All groups share one centre, and each spreads out both ways along 14 directions, with some noise.
(in the rows, 128 means zero)
Known rows, each followed by its group:
[ 75 187 131 175 134 169 121 154 184  82 135  95 122 146 121 118 136 159
 150 162 164 126 103 149 102] -> (2)
[192 120 114 160  86 134 169 176 128 131 144 103 149 121 126 106  63 144
 133 112 176 115  97 162 138] -> (2)
[136 129 138 147 135 133 121 124 160 156  85 176 147 110 132 113 110  96
 113 154 121 113 127 141 143] -> (4)
[ 89 102 102  86 118 158 120 131 109 127 114 121  89 161 122 111 107  95
 149  74 138  94 140 148 106] -> (2)
[138  80 137 143 163  74 165 157 130 107 169 123 142 103 117 101 156  91
 162 107 106 138 121  65 113] -> (0)
[125 111 118 150 100 142 131 145  85 138 111 157 134 116 164 140 159 133
  93 111 125 119  87 120 126] -> (1)
[ 64 113 151 109 192 135 134  84 121 175 120 117  70 136 151 141 116 119
 151 114 105  98 103 181 205] -> (4)
[153 138 108  86 108 141 112 104  99 110 128 131 133 133 121 125 138 155
 102 113 113 163 111 132 115] -> (0)
[154 113 110 115 130 108 108 113 136 156 119 166 129 106 102 172 115  92
 101 116 132 121 145 121 139] -> (2)
[168 202 168 141  97 165 165 121 197 151 122 183 109 132 109  64 122 166
 112  93  87 133  73 186 135] -> (0)
[172 125 158 156 105 130  94 100 124 121 132 134  75 139 118  99 149 123
 117 133 169 135 179 115 137] -> (3)
[169 138 136 138  88 142 113 103 135 131 142 168 141 109 109 107 156 136
  98 172 119 141 141 138 138] -> (0)
[138  99 111 137 131 122 136 165 129 131  81 170 180 113 140 132 129  94
  83 144 119 137  91 124 121] -> (1)
[123 142 114 147 144 103 132 129 204 157 124 160 145 144  76 178 105 121
  73 153 144 118 129 158 120] -> (0)
[179 140 113 105 142 133  69 100 117 127 124 160  93 108 122 120 129 123
 147 123 142 106 193 127 113] -> (3)
[206 145 126 115 151 138 106 130 136 105  66 152 118  71 149 119 112 110
 145  87 119 160  83 103 157] -> (3)
[153 132 113 100  85 120 141 130 144 142  99 162 171 139 117 153 117 133
  74 165 107 137 148 139 115] -> (1)
[162 181 168 126 126 141 128 108 178 170 103 110  99  84 126 148 132 160
 168 159  99 112 129  74 146] -> (3)
[182 105 120 114  72 103 159  95 139 127 138 132 140  82 110 156  96 113
 128  86 123 138 118  80 162] -> (2)
[169 128 109 117 133 109 130 145  95 113 113 122 124 145 173 137 101 172
 140 118 152 113 178 141 111] -> (3)
[148 126 126 125 114 137 128 160 175 122  71 140 112 146 120 153 120 111
 104 145 145 126 135 135 129] -> (1)
[ 56 115 139 142 160 168 107  76 104 139  71 168 136 120 176  70 144 109
 116 118 102 115  76 139 139] -> (4)
[121 141 135 170 131 129 115 134 146 132 142 145 167 124 113 108  99  96
 127 157 155 127 145 160 133] -> (4)
[137 128 125 125 123  90 151 183 147 158 165  99 124 169  77 205 111 128
  82 120 150 146 126 157 127] -> (0)
[119 120 149 144 143 159 118 153 140 143 134 115 107  98 127 119 127  83
 182 167 130 101 122 144 183] -> (4)
[120 110 115 138 103 119 139 126  92 124 173 105 124 123 123 146 136 136
 124  95 141 131 111 111 128] -> (3)
[104 149 121 119  86 144 135 111 179 150  96  91  82 178  99 169  86 158
 105 114 171  95 152 125  97] -> (4)
[136 130 128 121 136 141 131 119 156 129 133 145 132  90 119 117 161 130
 151 162  91 116 106 108 137] -> (3)
[157 136 154 145 124 120 149 137 146 176 138 135 109 130 127 134  78 116
 141 128 142  99 154 179 178] -> (4)
[136 145 141 159 162 115 114 125 166 141  95 151 108 145 132 133 120 139
 107 142 153 114 146 142 121] -> (0)
[173 165 156 105 122 118 115  91 130 141 140 119 111 128 112 150 156 175
  99 159 103 177 135 121 151] -> (2)
[125 129  99 102 149 151 128 182 137 114 130 146 136 161 113 121 140 136
 107 160 120 127 105 217 116] -> (3)
[ 92 129 124 151  94 160 146 129 102 140 138 152 133 111 167 127 155 148
 130 131 108  86 102 136 135] -> (1)
[123 142 101  95 173 120 118 155 169 121 143  83  93 138  92 181 108 133
 169 131 148 111 147 138 116] -> (1)
[ 83 168 115 121 132 115 128 100 137 129 128  92 141 154 141 145  82 175
 157 123 150  95 193 109  73] -> (3)
[ 85 120 143  68  85 184  99 102  99 123  86 105  54 158 150 171 174 118
 132 141 104 130 150 123 166] -> (0)
[122 134 156 138  79 145 132  68 118 161 120 182 147 126 142  93 115 112
  98 123 104 129 142 155 161] -> (4)
[139 117 123 162 108 128 139 122 136 132 126 121 141 113 130 106 122 144
 124 144 151 106 120 102 109] -> (1)
[123 120 124 141 155 125 140 159 133  75  82 155 156 143 165  76 113 100
 131  96 129 152 109 147 116] -> (3)
[153 191 131 114 132 132 139 115 155 156 106 103 162  84 129 141  65 159
 159 115 111 131 100  97 127] -> (1)
[110 129 120  70 107 138  96  78 161 142 107 154 147 141  76 144 130  96
  93 176  97 141 166 129 122] -> (3)
[143 124 113 148 114 140 106  90 160 126  55  92 128  97 127 153 120 158
  97 157 169 130  86  41 108] -> (0)
[152 126 120 205 161 100  94 129 130 130  97 184 158 115 157 139 125 134
  72 167 183 118 147 144 124] -> (0)
[116 111 114 113 122 124 161 151 172 138  82 109 153 140 110 137  68  93
 124 111 132 121 106 121 120] -> (1)
[174 101 115 134 114 116 140 156 182  99 136 144 154 101  81 118 138  89
 124 167 128 138 120 110 127] -> (2)
[159 110 120 109 158 129 140 123 164 150  91  85  89 102 104 123 103 137
 152  97 134 106  70  76 119] -> (4)
[169 135 156 137 105 154 120 132 137 132  88 121  88 114 129 109 140 121
 129 116 135 138 105  97 141] -> (1)
[124 131 152 109 118 142 130 106 141 104 127 133  79 149 146 119 165 142
 149 155 110 127 172 145 158] -> (2)
[141 102 113  90 111 156 134 129 100 150  90 149 110 131 160 115 101 116
 144 109 116  88 139 162 150] -> (2)
[119  98 106  90 100 147 133  97 113 147 110 124 122 120 140 105 104 131
 163 124 121  69 163 104 104] -> (2)
[ 94 107  95 118 137 179 114 175 128 150 102 102 130 142 114  67 104 114
 164 139 149  56 119 133  51] -> (2)
[139 100 125  95  94 136 130 158 146 117  91 142 100 143 119 156 148  84
 117 132 114 124 152 113 129] -> (4)
[ 75 131 140 168 149 120 128  91 121 121 115 144 136 115 162 126 151 136
 118 110 122 129 103  97 129] -> (3)
[120 132 138 102 116 132 115 128 118 142  56 160 137 141 159 155 134 109
  95 132 100 140 145 108 123] -> (2)
[128 103 122  91 115 129 124  77 123 195  68 139 100 139 138 147  93 137
 102 116 124  81 153 107 122] -> (1)
[129  71 117 128 128  97 142 146 156 103 122 175 115 130 128 142 178  92
 124 153 113  99 174 104 120] -> (1)
[209 109 145  86 109 146 129 162 114 162 160 127 120  76  97  96 176 117
 163 185  68 123 121 105 149] -> (1)
[ 74 160 160 128 128 127 161 152 162 180 129  95  62 158 132 236 142 157
 122 121 113 101 112 141 166] -> (0)
[129 148 150 175  74 169 165 124 154 124 106 138 122 104 153  74 116 139
 143  90 130 105  78 110 131] -> (0)
[150 151 138 142 138 135 105  91 144 164 101 154 153  98 115  90 120 141
 112 145 118 124 115  96 100] -> (3)
[ 94 128 122 149 143 138 110 130 121 121  99 165 142 137 135 131 115  86
  90  92 140 146  90 162 138] -> (2)
[119 139 129 125 122 135  84  75 111 131 111 148 128 141 133 128 145 144
  95 164 136 135 166 129 119] -> (0)
[123  85 116 136 170 113 113 140 116 152  74 166  96 125 159 155 147 109
 103 113 134  90 118 122 129] -> (1)
[ 76  90 121 119  52 123 205 121 116 142 154 125 186 147 130 104  93 110
 121  91  98 108 121 119 114] -> (1)
[122 135 169 124 102 130 145 102 109  94 111 147  71 180 164  86 163 140
 114  53 111 162 142 127 125] -> (0)
[139 127 144 127  93 210 104  89 163 133  43 112  80 138 119  33  86 105
 140 114 163 110 102 132 131] -> (2)
[168 148 154 159 132 140 130 112 171 116  64 115  98 119 151 109 119 159
 124 144 153 141 105 106 144] -> (3)
[ 49  98 156 143 123 128 160 115 186 159 111 113 101 154 109 158 115  72
 132 144 124  95 139 125 168] -> (4)
[126 139 132 130 121 155 142 127 144 121 109 120 144 124 157  89 148 181
 148 217 108 102 138 136 121] -> (2)
[132 140 161  89 174 133 118  98 139 111  91 100  82 152 128  51 132 140
 169  88 106 151 132  91  92] -> (0)
[141 133 139 140  88 169 105 127 141 168 155 122 120 118  72  87 122 102
 132 147 144 107 129 134 118] -> (3)
[ 70 115 114 168 121 119 134 103 124 117 129 151 155 114 156 144 135 118
 115 118 135 105 127 106 121] -> (0)
[164 160 141 146 180 121  94 105 124 112  66 118  95 135 168 101 130 188
 113 112 160 147 120 107 101] -> (0)
[150 148 135  88 132 131 122 103 109 115 158 199  95 103 144 155 182 124
 131  95  59 149 123 172 190] -> (4)
[120 127 131 133  54 128 148  71 166 133 144 156 133 112  94 132 107  98
 118  86 122 114 149  94 131] -> (4)
[144 123 129 149 106 137 129 145  78 129 166  92 100 121 130 129 156 155
 125  89 153 133  90 103 116] -> (1)
[173 159 106 123  66 135 112 123 127 126 117 179 158 122 130 134 122 148
  98 134 132 117 179 123  82] -> (4)
[132 138 116  98  86 132 136 121 114 149 152 102 118 137 108 168 102 140
 123 101 134 125 135 134 135] -> (4)
[153 147 117 139 168 135  95 149 150 146 142 144 146 108  90 120 140 135
 116 186 136 122 110 158 115] -> (2)
[127 118 148 147 141  86 157  96 184 129  97 108 123 162 101 108  74 116
 101  78 158 153 127  97 111] -> (1)
[123 159 163 148  95 174  86 101 165 108 119 108  84 140  98 100 112  87
 151 139 171 143 164 135 156] -> (3)
[152  93 125 112 131 120 125 105 102 139 113 179 139 107 141  98 106  77
 127  86 107 124 131 138 156] -> (4)
[147  98 115  79 116 118 117  85 161 122  89 151 116 132  82 157 152 110
  71 135 106 161 114  98 132] -> (3)
[181 121 148 114 106 103 118  84 161 136 160 181 124 121  90 124 107  79
 126 155 122 136 215 166 184] -> (4)
[130 138 103 133 133 123 106 129 131 117 113 165 184  89 127 143 119 100
 122 133 122 132 128 105 108] -> (2)

New rows. What belongs after each?
[ 98 102  83 162 143 130 100 164 129  50 136 135 169 119 118 128 162  94
 117 153 164 148 105 119  94] -> (1)
[150 116 132 105 104 120 124 111  98  90 148 128 113 160 135 109 134 130
 129 119 130 157 181 151 139] -> (2)
[ 99  98 107 107  89 103 130 105 108 111 221 101 104 170  99 155 165 159
 136 160 143  97 229 127  97] -> (3)
[157 140 149 104 141 127 127 127 135 169 115 120 108 127 118 121 131 143
 138 143 102 126 129 117 128] -> (0)
[122  98  76 107 113 151  98 128 172  97  90 105 102 119 104 181 114 106
 146 166 176  90 155 106 123] -> (0)
[185 167 140 132 110  97 135 165 138 108 159 117 149 113  99 181 140 136
 108 119 123 199 117  99 132] -> (2)
[101 128 178 183 159 134 118 144 143 175 124 123 120 101 142 126 158 106
 146 191 122 102 124 111 160] -> (0)
[123 113 133  85  81 179 133 112 121 103  86  86 104 175 150  46 122 156
 163 159 128 107 173 127  96] -> (2)
[122 122 144  76  93 157 137 112 121 129  94 103  83 161 120 122 125 116
 125  73 109 152 106 116 138] -> (2)
[ 82 176 135 108 107 148 133 105 154 125 149 101 192 105 100 129  94 110
 159 148  95 156 116 113 133] -> (3)
[161 153 148 115 108 160 107 138 131 122  64 178 143 110 149 111 129  92
 114 138  97 157 123 139 151] -> (1)
[116 151 123 128 136 135 143 177 198  76 172 108 120 107  75 150 182 117
 163 157 104 146  95 108 121] -> (2)
[178 163 126 123 198 123 103 116 161  71  90 170 124  57 149 108 152 121
 173  99  94 160  87  87 139] -> (3)
[118  78 109 110  87 126 152 110 126 144 142 134 162 124  97 116 140 113
  95 155 109 119 113 108 116] -> (3)
[170 146 142 130 170 157  89 140 118 145 141 144 113 103 115  67 159 132
 145 167 112 131 105 164 137] -> (2)
[174  99  95  61  98 120 129 108 130  97  99 172  99 141 125 143 140 126
 109  95 107 129 166 128 120] -> (0)
[179 120 159 112 143 132 104 112 166 157 100 151  96 126  85 111 171 115
  87 184  99 158 114 124 155] -> (2)
[ 77 153 135 166 143 139  78 147 137 151  76 141 128 143 135 143 127 101
 115 123 163  97 161  86  58] -> (2)
[147 147 128 122  73 167 134 126 139 120  92 150 103 149 138 119 118 138
 103  99 138 127 117 160 135] -> (0)
[ 85 135 124 153  59 150 171 117 142 125 143 177 158 122 133 129 128 112
  99  84 108 119  84 149 139] -> (0)
[129  86 144 166 100 142 159 144 130 148 117 176 113 114 170  84 160 114
 142 157 111  60 145 133 141] -> (1)
[157  92 135 116 151  75 124 127 145 119 163 160 123 136  88 137 171  96
 108 157 108 149 181 118 126] -> (0)
[120 146 143 110 129 140 123 115 112 148 100 118 105 164 141 103 101 142
 129  95 129 123 148 145 106] -> (0)
[129 140 124 119 150 140 122 157 148 115 142 138 120 123  97 137 154 109
 122 126 110 156  82 158 144] -> (2)
[103 137 139 147 101 150 153 131 137 182 134 112 128 112 120 150  75 106
 141  96 138  95  92 143 165] -> (4)
[101 124 137 180 119 168  94  82  69 119 133 142 168  76 189  31 135 124
 183 162 137  88 150  97 118] -> (0)
[141 114 124 133  96 147 155 158 116 165 122 145 158 120 133 115 130 135
 106 159 106 110  90 148 132] -> (1)
[121 142 116 109 128 130 157 176 131  95 131 102 147 154 131 146 110 134
 130 115 123 160 100 164 131] -> (3)
[ 88 135 109 109 116 148 101  98 122  83 154 118 144 114 109 132 183 132
 132 152 107 155 116  96 107] -> (4)
[145 133 120  79 139 128  99  65 192 161  87 109 100 135  83 132  83 140
 142 181 140  93 199 109 114] -> (1)
[153 155 118 133 142 121  92 108 139 112 155 155 157  72 102 139 144 110
 140 130 116 152 128  94 124] -> (2)
[ 76 147 121 162 155 161 115 114 159 113 137 137 131 108 135 102 145 145
 156 167 133  91 112 148 124] -> (2)
[128 111 111 132 106 130 136 132 110 148 128 147 160 110 133 136 147 139
  98 149 112 115 103 117 117] -> (1)
[153 132 146 102 112 128 137 167  87 181 127  88  91 162 145 143 127 174
 136 131 126  99 166 121 100] -> (2)
[158 120  94 111 108 140 103  94 131  83 123 171 136 114 124 104 140 127
 123 134 133 125 153 136 115] -> (0)
[148 159 154 160 149 105 173 139 170 155 109 130 164 115 135 105  77 140
 129 107 116 140  82 125 135] -> (1)
[104 165 148 137 110 153 149 138 160 101 139 111 100 120 135 130 130 122
 180  92 120 125 114 120 145] -> (1)
[ 80 114 107  96 135  98 148 106 142 155 135 172 144 150 120 152  99 107
 124  93  98  88 173 149 107] -> (0)
[107 138 129  77 181 109 127 120 116 146 129 170 133 149 128 123 133 116
 121  92  70 141 132 170 121] -> (0)
[125 141  97  78  80 149 130 104 138 113 138 190 138 148 103 149 135 120
  84 106  94 142 125 193 136] -> (0)
[166 134 159 122  85 147 199 170 174 127 164  81  73  96 105 118 155 140
 196 103  88 117  77  80 154] -> (0)
[148  68 128 130 157 110 128 108 125 169 139 176 126 105 103 100 148  92
  99 144 106 109 105 144 153] -> (2)
[113 111 157 115 100 153 155 107 165 181  48 122  83 148 141 134 136 138
 101 151 105  97 103 102 147] -> (2)
[200 145 149 106 143 103 137 116 160 161 109 127  95 139 109  99 111 170
 133 125 122 116 163 108  99] -> (0)
[136 149 111 159 135 150  89 108 133 124  81 147 128  81 158 148 145 155
 123 157 150 105 111  87 114] -> (1)
[155 158 129 163  50 153 140 134 221  73 115 155  79 122  90 117 144 109
 135  68 160 112 136  78  84] -> (4)
[134 131 119 135 124 163  83 126 123  80 126 132 127 109 126  78 165 115
 154 155 138 133 139 112 105] -> (4)
[144  81  78 101 107 137  99 107 142  74  93 117 128 109 108 130 129 102
 134 142 158 127 141  75 103] -> (0)
[134 118 124 163 136  92 136 139 153 154 124 119 162 118  97 171 120 130
  76 150 150 143  96  95 119] -> (0)
[160  68 134  96  90 135 160 122 127 163  87 126 113 137 127  91 116 118
 115 141 113 103 129 116 135] -> (2)
[150 115 111 108 144 131 117 144 153 119 126 135 135 119  94 108 123  96
 139 140 125 130 124 132 119] -> (0)
[154 176 133 149 102 151 130 140 156 185 112 145 140 120 114 172 109 163
  69 155 135 123  80 169 148] -> (0)
[100 118 126 100 119 161 151 145 164 154  97 138 136 116 130 136 141 118
 136 187  82  95 103 144 149] -> (3)
[ 82  88 106  56 116 126 143 131 145 131 129  98 114 151  86 154 116  75
 153 106 103 114 144 105 115] -> (0)
[171 104 142 114 131 146 127 151 111 124  88 131 118 100 144  79 146 101
 145 123 102 143  91  96 137] -> (0)
[127 111 127 158 148 147 120 142 120 149 122 139 131 129 115  76 115 103
 110 114 152 120  78 162 125] -> (2)
[ 65  90 122 120 172 103 134 112 156 124 140 140  97 193  95 125 137  96
  95 118 138 124 145 180 127] -> (1)
[ 89  98 135 137 102 140 154 132 154  96 105 179 156 129 147  86 136  62
 142 137  96 112 148 133 140] -> (1)
[164 130 133 105 105 156  90  97 138 104  93 125  92 131 117 113 156 136
 117 162 136 148 145 112 130] -> (0)
[140  71 125 135  78 152 153 204 120 108  75 174 124 101 170 129 173  54
 133 121  99 106 101  97 145] -> (1)
[155 128 134 102 126 130 127 124 132 145 118 115 127 156 115 116 141 166
  95 190 118 143 139 152 122] -> (2)
[ 87  73 124  87 166 125  90 131  79 120 118 132 132 132 134 132 167  59
 137 154  98 146 150 113 140] -> (0)
[148 128 129 136 130 127 147 174 102 151 122 131 138 141 134 142 107 126
  91  95 134 151  72 174 148] -> (2)
[ 52 148 167  73 112 176 144 130 141 159  94  97  70 168 118 159 148 102
 132  96  72 144  81 139 162] -> (0)
[107 127 114  42  75 120 175 166 100 183 175 101  88 176 106 252 121 142
 113  92  84 115 144 175 156] -> (0)
[ 88 109 186 145 168 113 119 135  93 149 114 126 126 154 143  89 162  81
 113 127 104 165 124 109 136] -> (0)
[158 152 110  91 125 149 100 114 130 132 122 133 126  97 120 131 119 137
 158 143 113 115 146 124 127] -> (2)
[144 135 127 168 140 121  95 107 134 149  78 183 173 112 129 141 137 125
  38 167 138 156  89 131 133] -> (0)
[138 138 178 152 117 149 153 143 122 124 138 155 116 126 147  41 150 111
 157  98  94 132 113 141 139] -> (0)
[120 105 116 129  95 136 121  84 125  77 104 123 118 136 138  90 133 125
 132  98 148 134 150  77  96] -> (0)
[121 123 137 156 196  96 114 128 113 162  81 165 122 125 184 146 127 135
 118 134 132  95 151 126 127] -> (0)
[136 156 136 130 159 136 136 122 122 136 147 120 138 100 138  77 118 155
 175 114 107 116 104 120 109] -> (0)
[152 123 127 165 122 116 131 139 128 142 104 142 144 111 140 146 127 136
  89 140 146 129 102 111 128] -> (0)
[146  93 139 111 100 107 183 129 188 173  83 140 117 155 118 125  82 115
 122 137 120  80 170 123 127] -> (1)
[157 136 100 159 108 144 139 131 145 141 126 182 177  82 135  96  88 130
 134 131 134  78 115 152 117] -> (0)
[129 165 147 116 106 163 137  83 171 132  70 127  94 139 132  84 108 159
 131  93 120 120 108 108 106] -> (0)
[118 131 150  80 130 146 109 145 150 117  96 121  77 175 122 126 188 132
 134 186  94 130 184 127 107] -> (2)
